There are 5 ways to turn a row about zero (a turn may also mirror it). The second row of each pair is the first, turned, with some noise.
Known pairs, each followed by its turn:
[-31  -1 -31  39 -18]
[ 25 -20 -27  23  40]	lav

[-22 -31 -26   6 -30]
[  6 -26  25 -35  22]	ritok

[-43   9 -37 -22  -7]
[ 17 -33 -12 -44  14]	gomek

[-30  -5   0 -33  -9]
[ 42   0 -18   4 -11]	Mavi

[ 14  -3 -15 -14  10]
[-17 -13 -17  -1  -2]	ritok

[ 33  12 -26 -11  14]
[ 13 -15 -10  34  24]	gomek

[ -9 -27 -26  18  41]
[-21   7 -50  -4  18]	gomek

[-40 -38 -43   5  21]
[ -2  -1 -62 -39  12]	gomek

[-28  -8 -20  12   2]
[ 19  10  17 -15 -15]	Mavi

[-37  27  -4   4  -5]
[ 3 34 -3 29 10]	sagub

[ 11 -24  14  15 -11]
[ -5  -3  -9 -32   6]	sagub

[-42 -16  -6   7 -29]
[ 11  -1 -10 -44 -29]	gomek

[-26   5 -39  24 -35]
[ 16 -34 -26 -19 -38]	gomek

[-44 -14 -14   5  20]
[  2 -17   0  50   6]	lav

[ 10  22  22  -3 -14]
[ -1   7  17  24 -16]	ritok

[-32  35 -42 -10 -28]
[ 52 -21 -31  11 -13]	lav

[-36  11   9  -2 -36]
[ 8  1 47 11 25]	ritok

[ 24 -38 -36   9 -10]
[-50 -27   4 -21  -4]	sagub

[ 30  21  39 -11 -36]
[ 39   7  41 -33   2]	sagub

[  5 -18 -25  18 -33]
[-37  12  14 -23   7]	sagub

[ 28 -27  12  29  36]
[-45  -8  28  -8  29]	lav

[ 31  -8  41  17 -18]
[-40 -25   1  30 -12]	Mavi

[ 17  25 -37  16  40]
[ 10 -26 -54  20   2]	ritok

[ -9  17  15 -38 -40]
[ 27 -44 -31   9  -2]	Mavi

[ 12 -39 -21  39  13]
[-36 -21 -15   3  42]	lav

[ 24  35 -41  27 -29]
[ 28 -57   4  25 -17]	ritok

[ 31 -42 -43 -12  39]
[-25  64 -34 -23  -3]	Mavi

[ 38  32  -9 -18  25]
[ -2 -29  25 -39 -25]	lav

[-11   0  12  34  43]
[-6 30 42 17 11]	Mavi

[ 24  27  12  25 -22]
[ 11  26  22 -25 -27]	sagub

New pairs. What belongs after each?
[ 18  40  44 -30   6]
[61 -7 26  6 -9]	sagub

[ 25 -21   2 -26 -23]
[40 23 11 12  3]	gomek

[-10  -4 -27  32 -11]
[-33  23 -11  -2  -9]	sagub

[35 41 31 38 33]
[-45  -5  35  24  50]	Mavi

[ 26 -35   4  36  -5]
[ 27   3  -3 -36 -27]	ritok

[-16  -7  33 -14  -3]
[ -1  32  12  16 -11]	lav

[-20  22 -10  22 -31]
[  2 -34   4 -12 -36]	gomek

[-34 -39  12 -27  17]
[ 32  32 -11  29 -27]	Mavi

[-41  -1 -11  43  14]
[ 13  15  55 -13 -16]	Mavi

[-29 -10 -18  -7  36]
[29 41 10 -2  3]	Mavi

[-13   0   0 -44  30]
[  0   2   7 -18  51]	gomek

[ 40 -40 -34  14 -11]
[-42 -16 -38 -25  19]	lav

[-13  22  44  15 -21]
[23 33 33 25 -7]	ritok

[ 40  35  -2  20 -15]
[  4 -25  13  48 -19]	gomek

[-16   6 -24  -9  38]
[ -8  -5 -39   4  28]	ritok

[ -9 -21  16 -37 -38]
[  0  41 -31   7 -27]	lav

[-10  11  33  34   7]
[37 31  1 11 -2]	ritok

[-20   5  30 -22  36]
[ -7   7  41  24 -28]	lav

[ -2  -1 -34 -18 -18]
[ 11 -14 -36   0 -17]	lav

[ 31  -5 -16 -16  -3]
[-16  -8 -17 -27 -15]	lav

[-12  34 -33  27  11]
[-22 -48 -18   5  -6]	gomek

[ 42   7 -12 -11   4]
[-13 -12  -3 -39 -13]	lav

[-32  -6  11 -15   1]
[ 12   2 -12  16  32]	sagub

[ 16  35  16 -44  24]
[  7   0  34 -21 -50]	lav

[ -8  28 -31  32  31]
[ 22 -54  19   1  22]	lav

[ 30 -44 -35  32  27]
[-53 -37 -13 -12  35]	lav

[-40  40 -23   3  25]
[ 13  -8 -23  36  46]	ritok

[-41 -10 -37 -13 -38]
[-42  22  19  20  44]	sagub

[-42   8  35  37 -21]
[48 32 34  4 21]	ritok

[ 44  23  -5 -22 -40]
[ 47 -16  31  36  -4]	gomek

[-40  -3  39 -29  -1]
[ 39   3 -14  12  44]	sagub

[-39  41 -15  34 -22]
[-17 -52   2 -22 -40]	gomek

[ 19  40 -14  19  28]
[ 17 -13 -35  37 -11]	ritok

[-15  18  43  27 -19]
[29 36 23  3 26]	lav

[ -7  21  29 -12  32]
[12  7  9 33 35]	Mavi

[32 39 37 15 33]
[  5  -1  64 -37   6]	lav

[ 32 -33 -17 -32  39]
[-44  -2 -42 -27 -14]	ritok

[-22  35  31 -29 -28]
[42 26 27 14 29]	sagub

[-30 -42  19  -5  -5]
[  0  40  -5 -42  -6]	gomek

[24 33  8 26 10]
[ 25   0 -16  31 -27]	ritok

[  0 -23  -9 -42 -30]
[ -9  18 -38   2 -36]	lav

[  0  17 -38 -34  37]
[-36 -21 -42  20  25]	ritok

[ 44 -31 -21   1  42]
[-42  52 -19  -6  10]	Mavi

[ 24 -11 -37  21  33]
[ 10 -23 -50 -17 -12]	ritok

[ 40   0 -21 -25 -44]
[  2   9 -44 -46 -21]	lav

[-30 -12 -38  21 -39]
[ 23 -19 -32 -27 -39]	gomek

[ -8  26 -34 -41 -21]
[-35 -41  16  26  20]	ritok

[31 39 -2 39 -4]
[ 24 -12  17 -40  32]	lav

[34 -1 10 -9 -4]
[-14   9   2 -29  -8]	lav

[22 32 33 -3 -6]
[-7 -3 44 26 -1]	gomek

[-17  23  -8 -41  13]
[  7 -21  16 -22  37]	gomek

[-10   5  42  11 -41]
[ 16  23  50   7 -12]	ritok

[ 41   2  27   2 -34]
[ 18   2  31 -45  -7]	sagub

[ 29 -20 -30 -10 -36]
[-12  -1 -51 -28  -5]	lav

[-35 -43 -29 -29 -34]
[ 38   7 -33 -22 -53]	Mavi

[-44   4  15  15 -30]
[  5  43 -10  -1  35]	sagub

[ 40  27 -42  16 -28]
[-31 -24  -8 -53  19]	Mavi

[ -1  45 -10  37  44]
[ 36   1 -48  38   4]	ritok

[ 42  33 -16 -20  -7]
[-23 -31  -6  33 -36]	ritok

[-44  28  16  -3  14]
[ 33   1  26  35 -10]	lav

[ -1 -18 -35 -24 -26]
[ 13   0 -35 -32 -22]	Mavi

[  9 -41  25   2 -38]
[-23  48 -27  -1  12]	lav

[ 42 -37  -2   8   3]
[-16 -34  -3 -38 -14]	sagub

